The rows are grouped in 4 different ways at once. Each group adds its own fixed numbers to the row, and there is some noise. The rows also spread widely along 15 directions, which tell nothing about the answers.
In the rows, 128 means zero.
Some rows, each with its group in each grouping after it:
[132 129 128 169  91 110 124 179 134 130 152 114 172 163 131 101 130 130
 118  97 127 144  97 165 131  71 103  83 156 157 161 162 129 121]
J569 (2) J964 J883
[112  44  97 119 170 127 104 123 120 108 133 163 106 132 157 176 165 131
 150 198  90 136 146  75 138 145 150 180 123 126 148  84  83 129]
J778 (4) J303 J704
[132  80 173 168 156  90  92 152 135 112  86 153 149 130 154 173 139  88
 130 138 138 141 140 132 126 179 128 159 152 141 125 112 130 125]
J569 (1) J303 J883
[149 132 136 134 136 121 128 125 148 110 108 121 128 142 148 116 107 113
 150 124 113 145  94 136 127 144  80 123 114 135 102  73 100 120]
J777 (1) J964 J86
[102  72 119 147 125 131 116 112 116  83 141 147 135 134 118 142 156 117
 133 149 117 133 151  88 123 132 169 144  83 138 149 150 133 155]
J777 (4) J713 J121
[ 74  91 100  91 108 135  88 143 130 176 118 133 103 143 141 132 113 111
 141 174 103 127 149 117 132  95 131 102 146 167 154 165  97 110]
J352 (3) J713 J86
[188 164 110 109 137 135 130 111 133 133 113  92 109 121 130 127 122 113
 129 114 106 117 128 149 146 112 121 113 137 112 105 135 122 103]
J352 (3) J303 J121
[138 115 141 141 112 117 121 145 114 108 120 143 141 162 114 140 144 134
 139  92 140 151 108  99 136 134 119 127 101 119 143 149 139 150]
J778 (2) J303 J643
[135 158  91 124  68 141 133 119 153 137 168 163 104 142 148 110  92 112
 121 100  71 113 101 160 132 101 105  45 173 165 171 147 138 160]
J684 (0) J964 J643
[108 108 134 139 143 122 163 144 124 128 163 149 145 131 114 123 142 155
 109 145 158 146 143 125 115 133 122 120 129 119 117 126 147 118]
J684 (0) J303 J704
[162  75 105 135 109 142 136 146 144  83 145 146 119 147 144 132 126  83
 134 145  83 119  97  80 149 130 137  86  90 134 146 158 115 139]
J777 (5) J713 J121
[134 106  99 116 146 139 110 121 129 135 141 136 130 115 104 133 139 104
 121 143 115 109 115 142 120 118 139 103 132 142 139 133 162 135]
J777 (5) J713 J704
[ 84 146  97  95 107 153 111 112 137 153 117 126 101 121 127 128 121 112
 150 176 121 122 153 132 127  93 143 112 126 144 149 153 100 116]
J778 (1) J713 J704
[141 101 108 132 108 168 146 180 163 100 149 124 119 129 203 128  87  60
 125 159  66  92  82 128 131 139 123  59 145 127 135 140  96 132]
J777 (1) J964 J86
[100 130 118 149 165 111 128 118 138 142 153 121 162 120 108  99 131 143
 117 152 139 153 129 197 103 109  97 117 164 166 110  71 138  99]
J777 (1) J964 J704
[148 114 131  95 164 122 122 104 111 154 124 160 114 135 116 152 146 148
 153 148 135 150 126 118 135 137 132 148  93  98 121 105 182 112]
J684 (2) J303 J704
[102 163 166 163  93 114 114 130 129 122 109 107 145 144 150 120 124 116
 144  87 137 139 124 143 121 113 107 117 131 140 123 148 106 141]
J569 (4) J303 J121
[124 162 141 128  50 138 144  98 145 117 127 171 111 127 131 135  95 113
 142 140 126 136 152 117 140 107 153  99  99 135 176 186 158 125]
J569 (1) J713 J883
[ 90 114 155 116  97 110 134 160 131 149 109 118 158 123 119 125 117 112
 124 171 178 149 166 129 121 114 155 122 115 132 158 185 145  80]
J352 (5) J964 J86
[190  69 103 125 133 121 152 139 125  98 130 188 101 135 109 149 126 136
 104 159 114 137 144  62 149 160 124 134 139 115 128 120  95 112]
J569 (3) J303 J86
[ 95 133 122 106 100 111  96  88 126 148 109 162 109 177  91  97 128 133
 177 160 129 192 136 104 144  91  97 106  75 181 140 120 120  99]
J569 (2) J713 J704
[165 134 100 131 135 108  74 118 135 115  96 122 138 131 104 141 155 105
 148  99 112 118 107 141 127 120 109 156 140 143 145  93 101 156]
J569 (4) J303 J704
[124 125 161 134  55  77 121 114 142 140  81 138 149 123 131 149 103 103
 152  73 138 124 128 134 118 140 158 128 106 136 180 188 162 163]
J352 (4) J964 J121
[119 126 121 113 134 114 107 104 128 119  97 162 148 115  45 134 156 113
 137 127 185 142 156 136 107 155 142 147  98 143 159 114 182 144]
J778 (2) J303 J121
[109  89  97  97 123 140  75 157 149 147 115 151 155 103 131 162 136  56
 151 158 122  85 113 145 107 138 176 109 121 147 210 148 187 155]
J569 (2) J964 J121
[145  99 147 138 139  81 119 107 154 104 100 140 151 113 145 145 132 101
 153 143 119 147 124 142 124 158 136 168 101 142 154  73 149 117]
J352 (4) J964 J121
[102 137 130 118  89 138 143 129 123 150 122 112 110 156 140 101 102 130
 147 110 120 131 112 112 129 101 116  79  87 121 115 195 116 133]
J684 (3) J713 J86
[123  73 117 144 146 113 150 137 128 110 150 127 148 132 132 129 144 149
 121 142 131 144 127 106 122 130 141 137 107 125 123 123 110 132]
J777 (0) J964 J121
[120 117 104 165 109 164 130 169 145  58 186 136 166 145 126  97 150 102
 112 132 115 124 103 126 118 107 112  90 108 157 162 119 155 137]
J777 (3) J713 J121
[188  98  77 119 183 141 137 135 118 125 135 123 111 115 107 142 142 106
 100 145  98 106 115 136 142 141 142 103 162 108 109 132 120 128]
J778 (2) J303 J643
[132 131 135 128 129 140 144 118 121 140 154 130 107 128 116 129 126 142
 107 111 113 104 126 119 126 121 134  87 130 118 110 159 156 139]
J352 (5) J713 J121
[117 115  99 132 157 127 125 173 161 120 144 147 162  98 104 121 159 116
 106 178 151 129 126 161 108 121  96 136 169 153 160  54 129  98]
J778 (4) J713 J121
[160 167 123 143 116 117 108  97 143  97  86 102 124 116 132 115 125  71
 139 127 113 125 136 152 131 124 133 124 123 149 132 122 105 120]
J569 (4) J964 J121
[117  93 101 130 127 132 129 169 130 133 142 118 159 125 100 125 137 124
 117 116 136 102 109 144 102 125 149 120 127 123 158 154 142 163]
J684 (2) J964 J86
[164 142 123 109  96 150 130 129  92 116 143 167  95 133 123 161 144 185
 103 144 137 133 173  71 143 102 152 163 133  93 161 153 136 102]
J569 (3) J964 J86
[132 129 112 111 131 154 147  83 129 129 115 149  60  93 128 158  89 129
 106 100  89  51 128 102 101 195 144 104 161 111 100 126  99 206]
J778 (5) J964 J86
[192 129 120 115 116 111 139  94 117 112 115 146  86 160 118 120 116 141
 134 128  97 170 141 102 168 117 103 124 120 132 109 120 100  88]
J352 (3) J303 J86
[175 104 107 126 137 118 156 150 152 117 109 119 147 110 115 128 122  93
 120 147 139 120 118 144 126 140 152 121 111 109 139 146 139 117]
J684 (2) J964 J883
[100 125 147 161 167 124 101 193 132 164 122  99 168 121 131 138 146 152
  95  90 161  92  99 159  89 129  77 129 186 122  97 107 118 146]
J569 (3) J713 J883

New rows. What belongs after each?
[130 109 113 135 161 123 120 114 133 129 112 100 127 115 146 123 125  72
 136 135  98 108 110 169 123 142 157  95 125 146 121 138 147 138]
J778 (2) J964 J121
[112 169 119 126  44 104 152  64 151  91 106 156 133 121  82  99 108 126
 157 130 152 160 168 127 115 116 149 141  75 157 182 146 128 137]
J684 (4) J964 J704
[110 151 141 141 116 140 110  85 112 109 128 150 100 131 142 135 124 140
 128 124 113 120 154 111 115 142 131 127 128 145 120 117 137 144]
J569 (3) J964 J704
[113 142  94 166  90 147 129 164 151  42 163 110 163 142  94  86 156 130
 117 121 129 127 118 127 107  98 105 137 128 165 182  92  77 152]
J778 (5) J964 J86
[104 175 139 121 105  99  97  80 122 147  77 120 128 127  96 117 127 143
 141 125 173 161 183 162 116 103 126 158 119 155 135 141 138 105]
J684 (3) J964 J883
[122 108 124 147 158 136 140  98 127  89 129  98 121 123 141 103 121  80
 136 142  91 109 107 134 119 155 151  99  87 136 104 129 130 147]
J778 (5) J964 J86
[ 63 167 144 157 129 155 100  83 111  88 162 154 123 147 108 100 145 124
 128 120 123 146 148 167 107 132 116 109 129 184 139  82 182 156]
J778 (2) J303 J86
[200 171 106 112 111 111 114  95 121 134  84 113  91 127 114 126 120 100
 130 151 114 161 169 166 169  79 148 140 146 140 134 169 106  69]
J684 (1) J713 J86
[138 150 131 124  98 146  98 156 150 126 109 131 144 151 127 116 107  71
 140  91 125 117  76 141 118 137  80  61 123 141 133 138 155 150]
J777 (1) J964 J643
[109 178 148 154  98 102  89  90 128 118 121 143 112 147 142 122 120 133
 131  98 105 155 136 167 127 109  92 122 183 193 149  96 116 136]
J778 (5) J964 J643
[129 163 129 112 107 137  97 121 132 143 110 104 132 125 160 145 122 116
 155 121 123 123 116 159 124  96 132 133 126 123 145 137 140 125]
J777 (1) J964 J704
[100  94 155 149 158 103 140 131 126 162 146 121 154 137 161 126 117 136
 134 130 124 142 106 163 116 127 120 100 127 128 102 131 160 116]
J777 (1) J964 J121
[148 131 139 131  94  52 154  85 117 171  96 132 123 143 106 128 114 172
 146  73 146 171 128 139 145 107 124 135 129 130 124 170 110 132]
J778 (0) J303 J704
[ 79 163 151 129  86 139 167  90 154 114 123 147 101 117 163 115  71 117
 145 142 116 127 145 143 104 159 136 103 113 149 130 118 118 143]
J684 (2) J964 J86
[135 108 109 130 119 100 123 127 140 122 122 168 133 106 120 138 122 129
 112 149 132 134 146 154 117 141 132 150 172 162 179  92 137 118]
J778 (3) J964 J86
[154 144 125  97 102 153 124 121 109 139 114 161  66 154 135 154 122 134
 137 121 108 124 120  72 152 124 119  99 116 108 120 157 126 134]
J778 (2) J713 J704
[104  96 125 109 122  98 130 121 134 155 121 181 116 149 106 131 118 162
 148 155 139 172 137 115 131 131  83 134 139 147 138  88 104 107]
J778 (1) J303 J86
[114 118 143 128 115 144 101 127 112 116 106 128 107 147 162 152 124 113
 150 120 112 116 131  86 131 143 137 131 100 114 124 159 110 150]
J569 (3) J303 J86
[140 160 145 162 113 101 111 179 175  91  95  85 197  98 150 138 137  90
 124 101 167 121 104 191  95 137 106 174 160 150 161  73 108 137]
J777 (0) J964 J704
[114 100 136 130 124 152 114 152  79 125 127 139 106 170 117 139 159 144
 113 111 133 120 130  49 130 131 127 103 105  94 103 189 130 151]
J778 (4) J964 J704
[ 70 137  87 123  95 132 122 156 135 175 159 111 165 137  81  87 133 163
 118  95 155 111 120 167  91  72 108  80 144 151 160 172 137 153]
J684 (3) J964 J121
[ 78 117 102 161 120 141 140 133 145  87 175 106 159 157 121  82 140 144
 155 121 107 137  93 142 110  98  96 115  98 151 143  95  87 159]
J778 (1) J303 J86
[130 119  98 113 113 137 105 137 144 128 117 136 136 132 103 126 133 116
 137 103 126 110  98 114 111 130  97 111 120 132 139 111 116 164]
J777 (4) J964 J121
[160 126  99 123 133 146 158 114 121  86 122 105 122 113  96 139 142 153
 118 146 144 124 155  90 124 129 166 167  98  98 117 132  80 131]
J777 (2) J964 J704
[144 147 125 124 137 114 124  78 136 136 107 108 126 111 147 130 115 103
 165 110 101 108  94 170 121 131 150 124  95 121 135 126 168 149]
J778 (1) J964 J704
[ 98 135 139 159 133 112 120 150 153 127  89  52 163 114 153 133 133 117
 158  85 135  97  94 157  98 126 124 155 110 116 117 134  67 174]
J778 (1) J713 J121
[ 73 168 139 116 144 132 129  95 109 176 143 104 140 115 118 123 156 196
 147 111 157 132 127 153 104  79 123 152  98 102 124 116 162 134]
J778 (4) J713 J121
[ 90 114 154 122 155 133 134 112 122 112 103 112 134  92 164 151 134 110
 142 192 150 127 170 125 106 158 183 184  82  96 129 123 143 111]
J684 (4) J964 J86
[150 106  97 101 117 118 133 117 123 164 117 121  99 136 145 160 122 155
 156 110  97 120 121 113 144 104 148 135 125 100 134 169  80 151]
J684 (2) J303 J121
[107 172 132 128 108 165  83 129  97 106 128 140  92 147 106 127 148 127
  95 126 138 124 170 114 124 114 118 117 169 151 135 138 124 131]
J778 (5) J964 J86
[169 150 146 145 148 105 139 100 124 106 104  99 152 125 103 111 128 130
 133 104 148 151 115 159 123 132 119 151  90 113  99 105 151 116]
J777 (1) J964 J86
[150 123  73 101 139  90 118 121 148 173  91  85 157  98  80 127 146 130
 155 143 147 134 121 176 125  74 146 167 123 128 163 139  99 110]
J778 (1) J713 J704
[136 120 121 142 146 102 133 138 130 139 127 119 152 144 104 107 144 165
 132 122 140 147 101 122 119 109  81 134 125 124 106  88  94 116]
J569 (4) J964 J704
[105 136 201 149  98 129 142 147 109 127 110 119 116 146 199 155 104 120
 126 107 131 121 132  92 129 154 146 105 112  91 104 207 137 138]
J684 (5) J964 J643
[112 100  89 148 144 143  99 130 137  75 155 142 131 151 111 101 153 118
 127 142  92 131 121 126 117 121 103 131 122 175 144  79 111 147]
J684 (3) J713 J86
[111 132 118 154 114 120 129 111 108 104 136  99 151 146  89 115 150 180
 126 112 157 162 160 130 121  82 146 161 103 136 134 149 104 135]
J777 (2) J964 J883
[108  98 119 112 153 113  85 151 125 150  88 124 147 141  95 126 162  95
 147 146 153 139 109 117 121 123 105 130 105 139 126 126 133 119]
J778 (4) J713 J704
[154  77 106 149  92 107 146 148 160  75 137 179 140 143 120 138 122 121
 132 134 108 149 106  98 134 145 119 134 125 163 168  98  93 149]
J777 (2) J713 J704
[ 54  77 152 155 119  89 130 158 124 127 128 142 170 151 119 119 147 143
 135 163 172 177 152 121 109 124 139 141 114 163 155 138 124 109]
J778 (2) J964 J704
[ 95  72 157 173  88  81 166 147 142 117 145 181 146 122 125 136  97 117
  93 144 133 148 168 152 119 153 167 110 172 182 168 163 150 127]
J352 (2) J713 J86
[ 45 149 122 142 141 149 103 107 147 126 145  90 129 139 154 106 133 152
 153 111 109 123 112 144  96 109  82 126 119 163  99  69  66 176]
J777 (0) J713 J121
[144 135 122 158  92  37 147  50 127 131  86 155 121 114  69 103 101 138
 112 106 139 177 177 187 127 128 139 142 177 195 144 132 106 121]
J778 (4) J964 J86
[114 123 155 158 112 112 141 129 129 102 137 140 124 160 140 122 118 146
 125 123 118 156 137 113 128 135 112 121 133 156 115 109 106 125]
J352 (2) J964 J704
[137 107 116 139 153 127 156 128 137  89 126 147 138 143  68  95 150 132
 120 151 162 162 131  94 126 147  82 119  93 122  98  88 109 109]
J778 (4) J303 J883
[ 91 148 184 218  64 106 180 117 146  41 173 170 148 134 151 120 109 170
  97  71 131 148 140 134  99 156 112 146 146 172 144  88 116 186]
J777 (0) J713 J86
[120 123 128 109 109  97 131 115 151 140  69 114 129 117 134 135 122 117
 161 174 153 164 158 124 136 106 138 168  93 125 141 145  78  89]
J684 (4) J713 J883
[114 167 128 122 132 114  87 138 140 182  75  68 144 120 131 123 127 110
 143  88 143 109 105 189 111  93  99 124 151 132 113 149 105 141]
J684 (4) J713 J883
[ 87 136 144 106 103 122 110 141 142 153 114 123 131 132 169 143 122 148
 154 151 136 144 145 122 121 103 118 149 121 135 156 117 113  98]
J352 (3) J964 J121
[165 166 156 130 154 113 109 118 122 134  71  56 129 144 174 130 134  94
 174 105 113 151  81 149 153 109 118 135  76 106  95 137 118 108]
J778 (2) J713 J643
[138  97 155 166 141 109 144 146 128  65 130 154 135 123 131 143 143 135
 101 143 139 138 142 102 119 172 128 167 137 129 134  86 117 128]
J778 (5) J964 J86
[ 16 180 134 134  57 168  86 118 126 125 136 145 108 154 111 125 124 193
 141  94 142 116 163  93  81 110  91 146 141 159 150 113  54 197]
J569 (1) J964 J86
[131 121 118 119 143 138 145 133 137 111 111 112 130 117 140 139 130 102
 142 164 132 134 131 122 132 142 149 127 103 108 129 133 107 112]
J778 (2) J303 J643
[ 98 150 157 152 149 126 140  97 139  79 127 149 134 111  94 119 136 134
 111 171 164 151 190 134  98 171 126 161 127 151 111  58 141 104]
J352 (1) J964 J704
[128 101 116 131  85  95 101 150 150 113  87 174 122 146  95 161 146 168
 137 133 154 163 156  80 133 120  94 196 147 152 176 100  46 133]
J778 (1) J713 J883
[119 134 159 181 113 103 161 102 157  70 132 163 137 114 148 108  95  76
 105 151 122 147 149 152 118 182 136  93 143 176 129 109 136 124]
J569 (0) J964 J643
[156 119 131 106 153 104 130 123 121 146  73  84 145 102 125 145 138 112
 145 166 161 154 140 138 140 107 156 178  87  93 117 146 117  76]
J777 (4) J713 J86
[145 122 164 169 143  70 140  96 122 108 116 122 165 115 140 135 128 147
 127 104 144 164 135 185 121 136 136 179 132 139 126  93 161 113]
J777 (3) J303 J86
[111 150 155 160 112 126 104 113 119 120 134 134 133 156 136 137 130 146
 147  52 111 114  92 135 109 135 104 116 130 142 123 113 139 194]
J569 (2) J303 J704
[178 108  83 112 152 118 122 123 111 155 127 121 111 125 113 147 136 139
 108 154 106 148 140 144 156  89 147 125 168 129 123 154 103  94]
J777 (2) J713 J643
[105  96 159 168 145 117 136 134 129 110 155 153 125 144 160 133 120 134
 123  95  97 117  87 132 114 168  89 102 152 143 110  81 133 170]
J778 (5) J303 J86
[111 119 122 138 134 141 124 103 109  98 151 137 107 126 160 145 150 146
 135 162  93 136 147 115 136 104 157 166 114 127 151 110 118 127]
J778 (4) J713 J86
[ 99  80 123 145 186 160 115 158 128 110 155 147 136 101 120 155 147 126
  74 158 139  83 141 122  86 177 130 123 179 128 107  89 146 153]
J777 (5) J964 J883
[ 71 130 157 151 149 131  82 155 106 151 113 102 136 156 142 129 158 141
 124 123 149 141 143 133 116 101  96 136 146 135  95 136 109 127]
J684 (4) J713 J883
[193 129 118 150 136 137 132 120 111  98 127 110 133 117 113 142 147 115
 114  75 110  77  95 111 121 141 157 124 106  85 120 161 157 176]
J569 (4) J964 J704
[ 98 129 148 120 138 136 116 117 134 128 116 123 123 101 168 164 131 130
 145 137 125  98 137 123 101 150 155 162 113 107 141 117 134 155]
J684 (5) J964 J121
[134 149 166 152 129 115  99  85 122 108 112 146 118 153 153 135 131 112
 149  86 106 141 117 145 129 144 101 126 114 138 112 106 169 152]
J684 (4) J303 J883
[ 90 136 103 128 141 143 121 115 130 136 135 114 135  91 133 133 131 102
 119 149 129  93 152 177 103 127 167 118 159 146 149 146 152 137]
J778 (3) J303 J704
[151 117 150 170 141  97 124 123 133  89 154 134 185 140  98 114 154 155
 134  69 130 141  82 162 105 138 106 160  93 133 148  65 202 157]
J352 (1) J964 J86
[115  83 134 175 128  86 149 143 129  88 119 138 169 129  78 120 144 133
 104 133 172 151 162 129 103 157 156 157 125 152 137 140 120 140]
J684 (2) J964 J704
[ 85 192 150 110 138 166 146 106 115 137 128  77 103 140 161  98 125 144
 160 164 132 155 132 131 133  83 116 120  70 108  89 121 111  83]
J778 (2) J713 J86
[157 121 107 131 115 113 136 107 152  99 138 149 130 140 118 110 131 125
 151 117 100 146  93 133 133 122 106 135  87 144 151  88 131 146]
J684 (0) J713 J86
[ 51 139 120 135 152 147 139 110 148 128 168 138 136  95 144 130 134 147
 127 142 132 102 135 162  86 149 122 128 148 144 139  63 139 165]
J778 (0) J303 J121
[138 108 138 142 173 106 147 155 136 137 153 148 145 121 117 124 140 167
 102 140 138 141 108 150 114 132  82 144 160 126 111  58 138 104]
J684 (5) J713 J86
[100  85  77 125 122 127  98 161 142 127 138 153 140 154  88  87 125 110
 109 164 127 151 131 137 117 113  79  80 170 197 140 104  94 109]
J777 (3) J964 J86
[119 107 122 107 152 140 128 130 137 138 107 121 122 117 140 147 130  99
 152 164 132 116 140 119 124 147 147 127  99  99 114 147 123 120]
J684 (1) J303 J121
[119 169 167 149  85 111 118 116  94 137 114 125 125 173 115 112 124 147
 129 103 151 180 152 119 143  90 125 101 113 139 122 194 134 105]
J569 (2) J964 J643
[128 170 156 111  78 125 193 152 155 146 108 115 103  93 196 160  92 158
 129 172 152 136 159 109 141 102 135 149 146  89 144 151  52  71]
J778 (5) J713 J121
[120 182 142 134  93 151 160 136 143 137 144 101 129 104 166 125 101 111
 122 132 129 104 133 159 125 101 143  80 147 114 136 174 126 111]
J569 (5) J303 J121
[ 86 131 115 130 135 130 145 109 156 125 155 140 146 125 122 108 129 159
 155 123 127 131 105 141  98 129  83 128 108 130 129  55 116 153]
J684 (4) J303 J121
[131 121 102 104 139 159 178 142 161 117 186 139 142 127 128 105 117 149
 146 158 109 128  81 133 122 118  98 102  91 107 142  59 145 114]
J352 (2) J303 J86
[127 105 121 163 147 142  91 158 104  79 119 118 140 134  97 138 174  99
  92 116 142  99 157 107 109 148 155 144 131 134 122 167 138 164]
J684 (3) J713 J704
[142 118 150 152 152 106 124 111 151  96 102 125 143 114 159 142 133  92
 155 110 109 115  97 144 113 167 125 152  90 122 124  86 148 159]
J684 (4) J713 J121
[ 80  76 137 161 107 128 134 128 127  81 144 172 127 153 123 132 130 141
 125 136 124 136 154  83 107 162 146 130 103 150 141 139 120 175]
J684 (2) J964 J883
[ 82 129 139 112 146 130 141 125 144 158 135 144 141  89 128 165 119 159
 123 164 158 122 168 149 101 148 142 157 156 111 137 103 135 117]
J352 (1) J303 J643
[114 102 144 143 126 130 126 210 115 129 132 107 154 157 151 142 156 151
 119 155 156 146 132  88 133  99 126 144 131 106 132 153  80  94]
J569 (2) J964 J704
[154 146 118 112  97  98 154 103 169 118  90 151 140  88 102 134 104 120
 133 140 159 141 143 145 115 146 122 150 129 136 156  87 117 115]
J777 (4) J964 J121
[103 102 121 146 123 125 183 116 130 104 201 153 171 135  79 102 144 194
 125 125 145 143 119 119 102 116 145 125  69 122 155 110 192 145]
J352 (2) J964 J704
[ 96  93 114 163 124 118 106 119 102 108 157 125 140 164  93 107 150 141
 125  93 109 132 130 131 117 108 133 114 127 157 134 165 118 174]
J684 (5) J303 J86
[123 147 130 135 148 160 124 196 153 134 142 104 160 122 141 127 139 124
 116 122 145  92  87 139  99 130  81 108 147 101 117  90 117 129]
J569 (1) J964 J121
[153 134  64  77 116 156 122 124 137 139 137 116 122 148  94 102 140 108
 157 147 124 143 107 113 152  76 109  83  79 122 140 148 122 107]
J777 (0) J303 J121
[102 146 115  91 112 162 122 132 128 150 119 101 112 125 127 136 115 117
 141 139 130 112 141 130 123 111 148 112 120 113 134 161 109 130]
J352 (2) J303 J86
[113 105 124 135 150 112 157  89 141 131 135 116 144 119 121 111 110 132
 148 131 122 135 113 147 110 139 137 111  83 125 105 120 141 136]
J777 (1) J964 J121
[121 125  81 112 124 136 109  94 127 138 134 112 101 131 160 117 133 110
 148 186  77 143 143 152 152  64 149 114 134 158 157 139 101  90]
J778 (4) J964 J883
[140 133  51 107 153 146 144  95 137 137 132  63 120 108 106  94 128 133
 139 129  99  89 121 151 114  95 147 113 103 115 110 146  81 145]
J684 (3) J964 J121
[ 73 122 123 122  69 128 113 112 128 130 143 155 129 146 135 135 121 176
 152 107 131 135 139  99 111 104 122 136 104 147 172 139 120 162]
J777 (3) J964 J121
[137 146 120 137 108 118 158 119 135 136 145 127 141 137 107 101 117 158
 128 122 139 150 120 143 130  91 119 102 113 133 137 136 133 111]
J569 (2) J964 J883
[159  77 158 144 118 104 129 198 139  97 117 181 142 136 133 173 136 122
 102 150 145 150 140  91 136 162 124 166 154 131 164 101 128 106]
J352 (2) J713 J86
[173 115 112  97 140 114 148 100 141 165 153 155 112 130 160 132 121 131
 158 142  85 143  83 141 156 100 126 102  89 110 144 120 189 104]
J684 (0) J713 J121
[124  57 134 154 106  74 139 136 141 107 135 190 148 107 170 172 124 111
 130 166 108 148 146 149 134 145 173 168 163 153 211 116 141 125]
J778 (4) J303 J86
[129 135 126  80 150 119 143  52 133 180  85 142  71  81 101 152  91 124
 119 174 134 115 184 132 126 153 160 119 140 123  92 144 135 102]
J352 (5) J713 J883
[ 96 129 120 102 129 167  86 162 145 141 113 138 143 111 129 158 123  88
 130 124 141  83 105 133  91 163 127 105 136 127 153 120 163 174]
J777 (2) J964 J643
[140 151 136 128 150 138  98 145 127 163 105  76 140 123 158 134 131  94
 139  62 116  74  71 170 111 124 118  99 119 102 104 162 172 167]
J684 (3) J713 J121
[ 49  99 153 141 120  91 153 106 160 164 149 152 149 142 164 113  88 171
 185 129 110 155  86 150 105 133  80 119 104 151 130  65 102 146]
J569 (1) J303 J86
[ 60  64 159 183 101 128  91 199 112  94 138 116 146 184 191 148 144 125
 133 144 111 157 141  89 133 101 128 147 137 156 142 167  55 135]
J777 (1) J713 J86
[114 129 109  89 162 155 146 125 138 165 119 127 108  97 135 139 119 117
 124 181 140 109 139 136 123 133 124 105 140  95 107 119 124  98]
J778 (4) J303 J883
[134 163 165 166  90 122  91 133 145 121 101 109 137 142 185 131 101  68
 148  77  98 109  92 171 127 126 119  86 139 150 138 161 148 156]
J569 (1) J964 J883
